There are 3 ways to turn a row about zero (a turn may also mirror it). The second row of each pair is the first, turned, with some noise. The first 30 pairs use one turn. New pairs use 2 turns, one after the other, and a turn may come again.
Known pairs, each followed by its turns in order:
[  2   3 -55 -49 -19  31  59 -32 -27]
[ 38  -3  58 -53  -8   0 -10 -21 -63]
k393

[-14 -23 -61 -57  18   3   5  14  -5]
[-20   1  -9  39 -42 -23 -23  -5  61]
k153

[ -7  -4 -22 -73  16 -40 -46  39   9]
[-39  68  11 -20  17  64  15 -12   7]
k171

[ 65  -6  -3 -28  20  23  56  15 -17]
[ -2  19  23 -53 -13  25  29 -65  -2]
k393

[-46  19  -3  48 -26  36 -18  26  20]
[ 38 -71   3 -14  35  12   4  18  11]
k153

[ 11 -49  49 -19  22  22  12  58  -4]
[ 61  34  65 -17   0  10  11   6  -4]
k171

[  4  -8  46  26 -48 -43  14  56  -4]
[ -6  24  50 -25 -31 -56  42  -7  31]
k171

[ -9  -8 -19  -1  39 -24  15  11  59]
[-24  17  46  10  28  19 -18   0  44]
k153

[-55 -59 -15 -24   8  37   6 -28  36]
[ 32   2 -27 -20 -45  49 -32  50 -30]
k171

[-37 -30  41  39   6  32   2  41  20]
[ 53 -22  29 -55 -22  -6  20  25   4]
k171

[-17 -27  39   1  -6  12 -43  -7 -30]
[ -2  -8 -65 -22  15  -2   8 -16 -13]
k153

[  3  24  37  11  -8  -1   8 -14  -8]
[ -3   1   1 -28   1  11  11  15 -35]
k153

[-20  21  -2 -32 -24  -8  -3  -1 -71]
[  8 -13 -47  -5 -70   9   4  12 -11]
k153

[-39  26 -34  47 -15 -87  17  -6   0]
[-12   0  -1  93  19 -14 -10  -3 -65]
k393

[ 25 -45  33  21  -8 -35  15 -12   7]
[-25  34   6   9  46 -11  38  -5  13]
k393

[  8 -16  43 -28  29  37   2 -73 -44]
[ 26 -10  -3  63  33   3   3  53 -61]
k171

[ 26 -23  -3  -9 -81  35 -30  13 -12]
[ 63  -1 -47  19   8 -54  28  17 -11]
k153

[-25  -4  29 -13  78 -24  11 -18  23]
[-78  18  15 -30  15  31 -19 -14  17]
k153

[ 27 -32 -14  14  63  46  70  -9 -57]
[ 87  11 -16  26  44 -39 -55 -14 -34]
k171

[ -4  39  82 -14  19  21 -32  -8  15]
[-37 -31 -36 -26  20  54 -16  27  48]
k393

[ 24  -3  27 -23 -27  43 -31  -6  -3]
[-11 -28  11 -48   0 -16   0  15  39]
k393

[13 19 51 -8  2  9 16 61  7]
[ 12   6  21 -62  -5  -9  49   0  21]
k153

[  7  12 -16  11   9 -38  27  14  39]
[ -6   4   2  42 -10  28  39  -8 -23]
k393

[ 30   3 -16   2 -21  11  29 -56  21]
[ -8 -12  10 -39  15 -10  41  11 -49]
k393

[ -3  45  40   2 -17   0  21  22   9]
[-11 -47  -1  11  19  37   0 -21  12]
k393

[ 11 -68 -39  -5  26 -39  -2   9  29]
[-14  45  16 -31  -1  12 -73  16  12]
k171

[-26   8   2   5  26  28 -52 -27  37]
[-12 -48  -7 -24  14  51   2  32 -10]
k171

[-10 -25  -8  -5   1  36  19 -23 -22]
[ 39   2 -25  20  -5  -1 -11  23 -11]
k171

[-26  40 -28  18  25 -16 -41 -14 -27]
[-15   0 -38  22 -26 -13 -52  11 -29]
k393

[ 69 -28  17 -16 -13  -4  17 -18  33]
[ -1  64  19  15  25 -43  19   3 -21]
k153

New pairs. What belongs after each?
[ -9  15  -6 -30  -3  21 -18  34  17]
[ 22   6 -10   4  32 -28  24  14   3]
k393 k153

[ 28 -27 -82  42  54  11  -3 -24 -11]
[-54  28 -58  48   6 -39  21 -44  19]
k393 k171

[-45  36  -3 -23  60 -21  -6  27 -11]
[ 13 -52 -17  13  14  29  22  15  59]
k393 k171

[-10 -32  -2  35  -5  -6  28  27 -10]
[ 26 -20  -2  10 -21 -28 -33   6 -23]
k153 k171

[ 33 -10 -48  -5   5   7  21  11  -9]
[  0  19 -10   8 -25   6  11  31 -42]
k393 k153

[-18  39  18  27 -83 -53  28  45 -13]
[-15  30  26  48  -6  59  25  85  -7]
k171 k153

[ 38 -14 -21  46 -14 -33  34 -61  -5]
[ 37  12 -39  14  30  73 -19 -25  26]
k171 k153

[-63 -33  30   0  18  10 -15 -53  -1]
[ 32 -16 -12  -7 -55 -17  38 -37  41]
k171 k153

[ -1  20  26  -6  14  32 -26 -30  -7]
[  3  33  -8 -10  -2  48  -2  -1  12]
k393 k171

[ 49  28 -20  44  17 -22   0  11  11]
[ -5   3 -63   4 -26 -36 -14  12   0]
k393 k171

[ 20 -11  42   5  18  19  -6  23  31]
[-10  18   9  -2  10  12  -5 -18 -57]
k153 k171

[-70 -36  -8  -9 -38  10  21 -18  11]
[ 42   3  -8 -68 -17 -11 -37  -4  25]
k153 k171

[-34 -15 -49  18   9   3  10  30 -33]
[-36   9 -14  15  12  41 -29 -47   4]
k171 k171

[  6 -11  47 -20 -22  26  27 -10   7]
[-15 -21  -3   2  36 -26  20 -39  12]
k171 k393

[  6   2 -15  24   2 -18 -27 -42 -20]
[ -3 -17   0   7  10  30 -13 -27  45]
k171 k153

[-25  24 -24  32  -3  -9 -39 -10  35]
[ 41 -17   1  33  -4  15  29 -33  19]
k393 k153

[ 38 -52 -51  15  45   6  38 -24 -17]
[-62   8 -43  11 -59 -31 -17  23  19]
k171 k393

[-24 -15 -32 -88  -9 -15 -46  40  31]
[-58 -31  23 -41 -34  52 -19 -49  37]
k153 k171

[  7  20  12  50 -10 -33 -43  21  24]
[ 23 -20  26  40  43  33 -18 -17 -15]
k153 k171

[ 30  23 -16 -45 -50  33   4 -14   9]
[ 14 -62 -21   2 -29 -28 -21  21  29]
k171 k171

[ 10   6   3 -13  31 -12  49  44 -44]
[-24 -23 -34 -54  16  -5  -5  40 -28]
k393 k393

[ 19  20  33  44 -16  -8  -1  58  20]
[-21  17  37  -9  49  40  34  30   5]
k171 k393

[ 14 -14   7  24  -8  15 -33 -13 -21]
[-11  19  19  37 -17   9  -3  17 -14]
k393 k393

[ -4 -31  22  -9  37  -7   0   7  43]
[ 12   5 -21   8  -4  53 -12  33 -11]
k153 k393

[ 14 -47 -28   9  12 -33 -13  43  -6]
[-31 -28  -5   5 -33  52  -2  33  13]
k171 k393

[ 42  39  26 -36  -2  72 -18   0 -22]
[-25  29 -47  25  11 -48  -6  48  47]
k393 k153

[-28 -19  -3  24 -10 -22 -34  12   5]
[ 30   1  25   2  21  33   1 -19   6]
k393 k153

[ 10  16 -10 -25  10  22  13  81 -18]
[-14 -43  10  59   0   6 -26 -26 -43]
k171 k171

[  5  20  31 -30  -7 -14  -2   0 -69]
[  4 -15 -14 -19  18 -59  -9 -43 -33]
k171 k171

[-88 -30  -3 -13  30  52  26  15 -18]
[ 17  28 -14 -55 -66  17 -47  51  -3]
k153 k171

[-10  16 -12   6 -13  -6  15  24  -6]
[ 15  -2  24  13 -22  -4  -4  -1   7]
k153 k171

[ -8 -27  21  -8  -9 -18 -28   6   5]
[  1 -11   8 -33  -6   1  23  19  18]
k171 k153

[-14 -47 -36  44 -29  -5 -18 -15  -5]
[ 16 -35  -9  -8  36 -28 -57  15  17]
k153 k171

[ 40   8  50  21  48  38  -3 -42  -3]
[-44   6 -57 -14 -53  34 -25   0  -4]
k153 k153

